The rows of a group lie close to one hidden flat surface of 11 dimensions, which passes through zero. Surfaces can cross.
In the rows, zero is written as 128.
Some rows, each with its group after it:
[ 83 164 151 118 130 109 170 199 202  86 131 130 181 141 197 170  97 152
 147 122]
(0)
[168 109 136  88 128 161 160  94 134 100 107 186 163  96 127 135 159 162
 115 153]
(3)
[105 146 126 133 104 131 129  99 152 114 118 112 146 132  89 174 183 140
 145 126]
(1)
[ 84 143  97  67  67 143 130 127 131 118  70 135 132 125 140  78 105 124
 140 111]
(2)
[106 186 151 134 123 123 164 104 140 121 161 145 134 113 114 180 147 158
 117 193]
(1)
[ 98 129 176 156 113 103 150 102  86 171  83 130 133  96  83 158 100 110
 141 148]
(4)
[131 122 138 117 130 121 141 138 179  89 147 111 138 123 133 115 169 153
 103 143]
(4)
[159 134 110  51 124 153 117 149 149 109 135 113 141 162 122 130 149 175
 153 124]
(4)
[148 115 122 165 132 117 133  63  69 127 107 135 123  96  87 160 142 173
 114 192]
(1)
[146 109 111 200 161 140 103 105 119 133 116 130 138 118 134 193 157  85
 160  89]
(4)
[143 127  84 133 116 133 121  93 147  88 178 151 126 147 134  86 183 127
  89 143]
(1)
[139 109 131 177 166 129 117 143 172 127 142 140  99 119 150  81 135  74
  81 129]
(0)
[ 95 133 130 102 135  70 148 133 130 106 172 116 144 108 163 122  70 116
 147 139]
(4)
[153  99 104 191 159 121 113 106 133  85 168  92  93 103 153 137 158 183
  82 143]
(3)
[156 106 104 111 121 136 124  95  69 117  79 139 125  67 123 141 107 138
 130 101]
(3)
[111 126 124 143 134 137 123  69 111 142 170  96  81 111 135 110 154 123
 123 145]
(2)
[ 95 124  86  98 122 133 101  76 120 144 144 149 102 107 135 109  84 129
 136 165]
(2)
[140 180  68  94 113 151  97 192 137 115 101 136 135 179 128 132 111 128
 152 111]
(4)
[ 89  94 190 135 137 170 148 109 144 170 104 117 127  90 167 176 122 103
 176  54]
(2)
[ 83 177 132 162 143 122 115 137  87 198 108  98  95 121 130 171  71  83
 183 138]
(1)
[ 98 142 170 119 115  99 161 124 149 130 179 104 140 142 128 122 168  80
 143 108]
(2)
[105 142 158 130 110 178 128 162 195 144  84 142 133 129 113 159 156 109
 126  73]
(1)
[130 137 127  61 122 166 120 180 189 121 116 133 132 153 156  96 132 116
 141  84]
(1)
[127 157 100  98 158  85 107 126 108 139 166 137 139 127  96 156  89  81
 175 151]
(3)
[111 163 143 156 131 144 113 136  97 183  93  85 107 147 103 188 126 138
 175 138]
(4)
[112 169 108  51  93 156 113 174 159  93 112  47 107 139 128 136 151 198
 153  84]
(3)
[110 128 179 167 130  99 141 154 118 154 173 119 116 138 138 138  92 123
 113 116]
(2)
[ 90 187  98 186  96 139 153 132  91 102 121 158 128 108 185 162 116 104
 120  97]
(3)
[119 162  88 140 104  89 120 142  90 128 143 145 116 141 106  94  82 124
  95 172]
(2)
[118 103 196 123 114 161 182  73  75 163  99 151 111  61 151 129 118 142
 116 120]
(2)
[159  82 173 117 178 169 122 142 207 138 103  99 132 127 129 131 187 127
 139 110]
(0)
[112 161 128 188 127  74 163  79  99  96 146 121 155  86 113 193 156 111
 135 162]
(4)
[110 185  44 136 149  86  75 145  96 132 153  89 120 155 119 162  92  90
 201 145]
(3)
[120 159 148 141  96 108 195 123  91  94 168 142 147 128 169 116 141 149
 103 151]
(2)
[135 158 149  88 113 138 122 181 189 106 129 122 122 134  83 141 142 189
  88 139]
(0)
[ 88 120 188 161  89  85 141 151 133 151 142  94 128 136  80 132 135  94
 114  68]
(4)
[ 77 173 106 102  65  84 139 169 146 104 127 130 155 153 118  91 112  75
 127  88]
(0)
[114 150 112 113 123 134 121 147 124 140 152 115  75 151 154  61  94 148
  97 158]
(1)
[134 106 123 111 111 122 122 131 132 126  42 149 156 120  83 130 120 128
 136 134]
(4)
[139 122 159 157 185  83 143 105 165 119 167 132 163 113 107 205 139 129
 148 185]
(3)
[143 111 127 125 112 154  92 144 130 160 158 123  97 193  97  95 148 140
 114 108]
(4)
[152  83 139 140 128 173 117 122 159 137  66 140 130 126 116 107 171 124
 110 108]
(3)
[148 154  73 183 123 160 120 156 153  79  90 144 141 146 159 116 180 114
  99 115]
(2)
[104 147 154 153  99 136 144 109  66 162 118 111  87 111 118 143 105 168
 115 138]
(0)
[111 124 133 136 123  92 129 124 156 117 176 149 161 150 104 151 139  92
 131 113]
(1)
[118 148 101 110 132  86 128 132  69 135 151 121 130 128 147 118  66 111
 164 149]
(1)
[100 171 139  98  99 145 143 134 154 128 132 110 108 142 114 110 153 153
 115 148]
(3)
[125 165 165 100 131 138 167  86 144 130 131  94 136 115  99 153 211 127
 154 174]
(0)
[141 141 115  94 133 131 142  96 108 133 134 135 134 165 128  93 139 164
 138 227]
(3)
[146  76 126 175 158  99 103 116  92 135 157 113  98 101 134 115  99 119
 101 107]
(3)
[177 134 108  65 124 116 137 147 147  88 106 200 194 136  81 130 137 117
 122 144]
(2)
[122 153 125 119 165  97 132 117  88 150  77  72 103  76 134 119  84 119
 168 193]
(0)
[157 112  65 211 180 144  67 132 122 129 114  98  89 130 163 122 133 106
 127 119]
(0)
[158 178 130 100  91 157 145 141  87 128 101 149 154 142  77 176 171 136
 149  98]
(4)
[ 91 137 128  46 110 101 120 102 172 135 187 121 121 148  87  77 137 107
 129 157]
(2)
[129  88 104 124 112 105 103 125  94 131 140  95 110 148 136  60 116 102
 132  84]
(1)
[151  87 141 130 178 112 107 115 157 145 187 122 137 162 117 128 158  86
 148 122]
(0)
[120 185 127 162 177 166 122 179 136 160 131 119  70 127 199 120  83 113
 130 159]
(1)
[127  87 161 145 138 147 163 110 147 124 165 166 144 140 186 104 137 130
 105 127]
(0)
[118  71  94 165 100  86 101 141 143 101 110 173 193 164 112 127 108  92
 128  75]
(3)
[163 129  98  97 163 160 111 115 129 144 134 185 125 132 139 113 120  94
 137 145]
(1)
[141 122 136  95 146 147 134 109 158 123  74  78 151 121 121 143 195 118
 189 129]
(0)
[114  82 152 118 128 101 125 132 106 163 146 106  98 132 143  51  70 118
 110 137]
(0)
[131 106 146 122 114 127 121 123 120 151 213 145 106 167 116  90 135 116
  94  97]
(4)
[139 118 115 105 107 189 135  91 135 109  62  82 115 111 144 101 207 156
 137 114]
(2)

New rows. What belongs after each?
[127 138  95 150 118 148 140  82 115 105 165 158 106 118 168  90 150 150
  79 171]
(2)
[119 159 100 113 134 135 147 152 101 113 109 117 138 115 215 124 103  65
 190  66]
(1)
[136 135 120 150 151 122 125 110 146 139 136 169 153 149 108 130 149  89
 128 180]
(3)
[121  84 137 193 141  98 118 127  98 136 100 111 138 100 134 168  95 109
 146  88]
(3)
[120 104 183 124 117 122 154 151 110 135 102 149 149  74 141 177  81 108
 139  39]
(3)
[131 143 193  45 127 120 144 109 152 154 149  79 132 140  55 152 171 166
 158 171]
(0)
[ 75 153 120 180 100  72 115 119 141 112 160  97 116 119  89 155 128 135
 102 147]
(3)
[ 83 136 186 180 112 137 186 107 137 134 199 132 108 117 191 115 156  97
  97  99]
(2)
[125 163 120 102 157 126 136 143 118 135 127  95 133 124 165 152 106 130
 187 148]
(1)
[124 139 122  55 129 117  96 155 108 142 148  34  76 132 117 104  97 175
 160 119]
(3)
[137  69 140  71 114  94 106 152  95 154  98 118 150 136  87 104  62 127
 158  94]
(1)
[106 143 123 138  75 145 162 112 104 120  99 198 144 114 139 116 119 107
  94 109]
(3)
[155 132  93 112 154 120 130 116 122 113 167 193 163 151 139 124 120  98
 138 160]
(3)
[175 139  60 105 135 142 111 124 131  71  86 112 166 141 120 142 191 147
 162 133]
(2)
[112 143 104 186 147 107 136  85 100 143 122 176 120  98 143 124  83 109
 105 221]
(4)
[166 100 161 145 153 197 119 132 167 147 182 146 102 157 137 127 196 124
  93  79]
(4)
[104 165 177 140 138 144 161 141 151 151 123 134 127 105 150 166 130  98
 144 121]
(1)
[137  87 123 134 139  85 111 139 157 106 156 143 171 149 111 142 116 120
 136 117]
(3)
[130 126  82  98 107 122 112 104  57 142 110 118 111 151 128  70  95 145
 141 167]
(3)
[101 184  92 194 134 135 130 152 118 111  68  81  94  92 176 147 115 140
 131 145]
(0)
[166 112  61 177 150 138 108  80 118  94 158 167 148 130 148 125 185  70
 126 113]
(1)
[ 90 137 167 173 108 141 158 109  72 169  87 121 130 101 155 168 108  92
 164  89]
(0)
[128 163 119 166 132 139 125 106 103 166 131 178 109 149  98 129 117 129
 103 211]
(4)
[102 185 141 125 142 110 112 131 113 151 162  83  65  57  94 168 104 100
 128 106]
(3)
[115  97 160  80 123 156 143 121 189 134 149 197 142 116 140 114 112 113
 104 109]
(2)
[108 149  86 179 121  99 127 158 178  61 189 133 168 172 169 168 151 146
 119 116]
(3)
[ 99 178 121 131  90  72 179 120  73  91 197 100 140 156 157 112 126 148
 134 156]
(2)
[128 127 141  99 115  97 160 165 153  86 165 145 155 134 152 109 114 145
 101 119]
(1)
[127 119  84 162 133 142 100 147 114 107 118 116 136 150 169 162 107 173
 152 105]
(0)
[127 178 124 140  97 104 152 144 123  91  72 126 184 116  73 198 172 118
 153 116]
(4)
[115 161 108 142 106 110 118 171 129 117 126 176 121 108 106 122  77 108
  82 118]
(0)
[145 151 145 201 158 178 124 113 140 140 123 138 101 104 121 191 183 137
 104 126]
(0)
[115 163 158 136 114 143 163 133 166  95 179 180 118  72 141 159 146 120
  67  85]
(3)
[115 125 124 179 109 140  97 151 145 148  80  82  92 161  96  99 153 143
 102 126]
(4)
[145 159 105  92 116 155 130 155  99 126  99 152 139 126 145 141 109 114
 157  86]
(4)
[121 128  96 109  93 131 125 128 158  95 100 151 161 150 104 129 156 140
 123 129]
(3)
[124 134 127 141 127 153 148 111  86 124  62  97  82  74 176  93 102 184
 100 178]
(0)
[125 126 160 115 119 171 170 108 145 119  63  95 142 107 166 148 180 159
 161 124]
(0)
[127 101 111 114 153 134 104 141 181 112  67  48 124 128 143 122 138 188
 159 160]
(4)
[117 164  89 148 138 125 109 157 171 106 163 141 109 159 142 115 101 183
  83 206]
(2)
[111 112 101  69  68  81 112 164 113 105 112 113 144 155  99  77  90 122
 131  76]
(4)
[183  76 154  97 130  98 124 149 116 120 140 103 158 155  77 117 157 130
 139  84]
(2)
[141 127 106 140 158 126  85 128 122 143 130  72  84 110 117 135 131 128
 143 118]
(3)
[112 147 123 128  70 154 134 101  97 132 110 101  91 132 105  93 173 161
  96 125]
(0)
[172  63 177  99 208 124 131 137 141 153 120 142 157  99 156 164  62 151
 169 153]
(0)
[133  77 136 130 114 137 142 103 133 108 201 163 128 144 166  87 141 138
  86  99]
(2)
[138 115  77 132 158 147  66 161 167 119 112 101 122 158 144 154 102 174
 154 128]
(2)
[115 134 134 141 178  74 130 134 126 139 207 108 127 150 161 140  77 129
 155 183]
(0)
[182 107 123 139 140 154 131 117 112 109  87 127 143 115 116 129 184 127
 128 103]
(2)
[119 140 116 105 147 100 117 151 148 123 110 116 160 144 115 167 100 126
 184 150]
(4)
[165  95 117 194 164 159 123 106 131 120  83 149 142  97 151 166 162 110
 132 110]
(3)
[121 142 117 205 111 112 138 186  89 107 129 107 123 158 182 132 100 156
 110 105]
(2)
[142 149  83  92  82 148  84 159 104 111  48 120  98 107  63 119 115 181
  92 111]
(0)
[ 73 203 145 125 111 119 157 146 176 135 133 110 118 132 129 123 144  96
 127 161]
(2)
[143 109 178 138 137 155 120 138 143 170 108 122  94 107  91 125 137 125
  97 105]
(0)
[110 107 172 115 120 128 151 160 150 152  88 111 172 178 139 137 122 139
 176 124]
(3)
[134 123 138  92 115 145 124 172 186 102 117 133 143 141 121 134 138 178
 106 113]
(0)
[110 150 202 158 143  83 126 178 151 175 166  59  93 157  79 129 124 122
 114 149]
(2)
[ 93 145 131  88  75 120 141 172 135 107  95 121 145 140 139 123  94 168
 134  99]
(0)
[151  65 219 142 143 121 156 115 148 153 133 150 144 100  86 138 146 132
  91 123]
(1)
[146 154  69 144 100 149 122 127  93  94 122 158 117 125 149  96 140 114
  97 100]
(4)
[130 117 178 158 135 173 147 152 156 138  99 135  95  94 154 124 127 168
  71 122]
(0)
[137 109 136  96 110 120 137  79 145 112 164 153 153 132  86 119 175 137
 111 150]
(1)
[124 127 127 104 106 122 120  71 135 138 170 133 109 148  70 105 165 163
  97 194]
(1)
[124 122 159 215 148 147 129 111 137 152 152 125 106 122 127 155 175  94
 104 107]
(4)
[118 111 146 116 142  98  98 153 156 150 172  78 110 164  86 114 120 134
 130 133]
(2)
[166  93 112  76 163 180  85 116 149 162 141 139  91 157 126  48 140 110
 121 141]
(1)
[134 146  87 165 113 130 120  59  26 138 145 108  86 116 127 126 141 153
 126 168]
(4)
[141 109 107  94 100 142 113 102 158  95  97 151 140 120  80 110 173 160
  96 142]
(3)
[115 128 181  48  92 127 160 143 125 144  82 126 139 102  87 128 101 162
 126 128]
(0)
[ 98 154 156  90 111 104 150 105 136 153 175 180 109 111  89  81  93 108
  75 198]
(2)
[143 158 100 123 166 140 122 163 144 108 165 116 133 139 186 168 129 128
 162 100]
(3)
[123 124  87 160 154 124 103  92 108 131 148  61 133 164 162 157 168 125
 203 136]
(0)
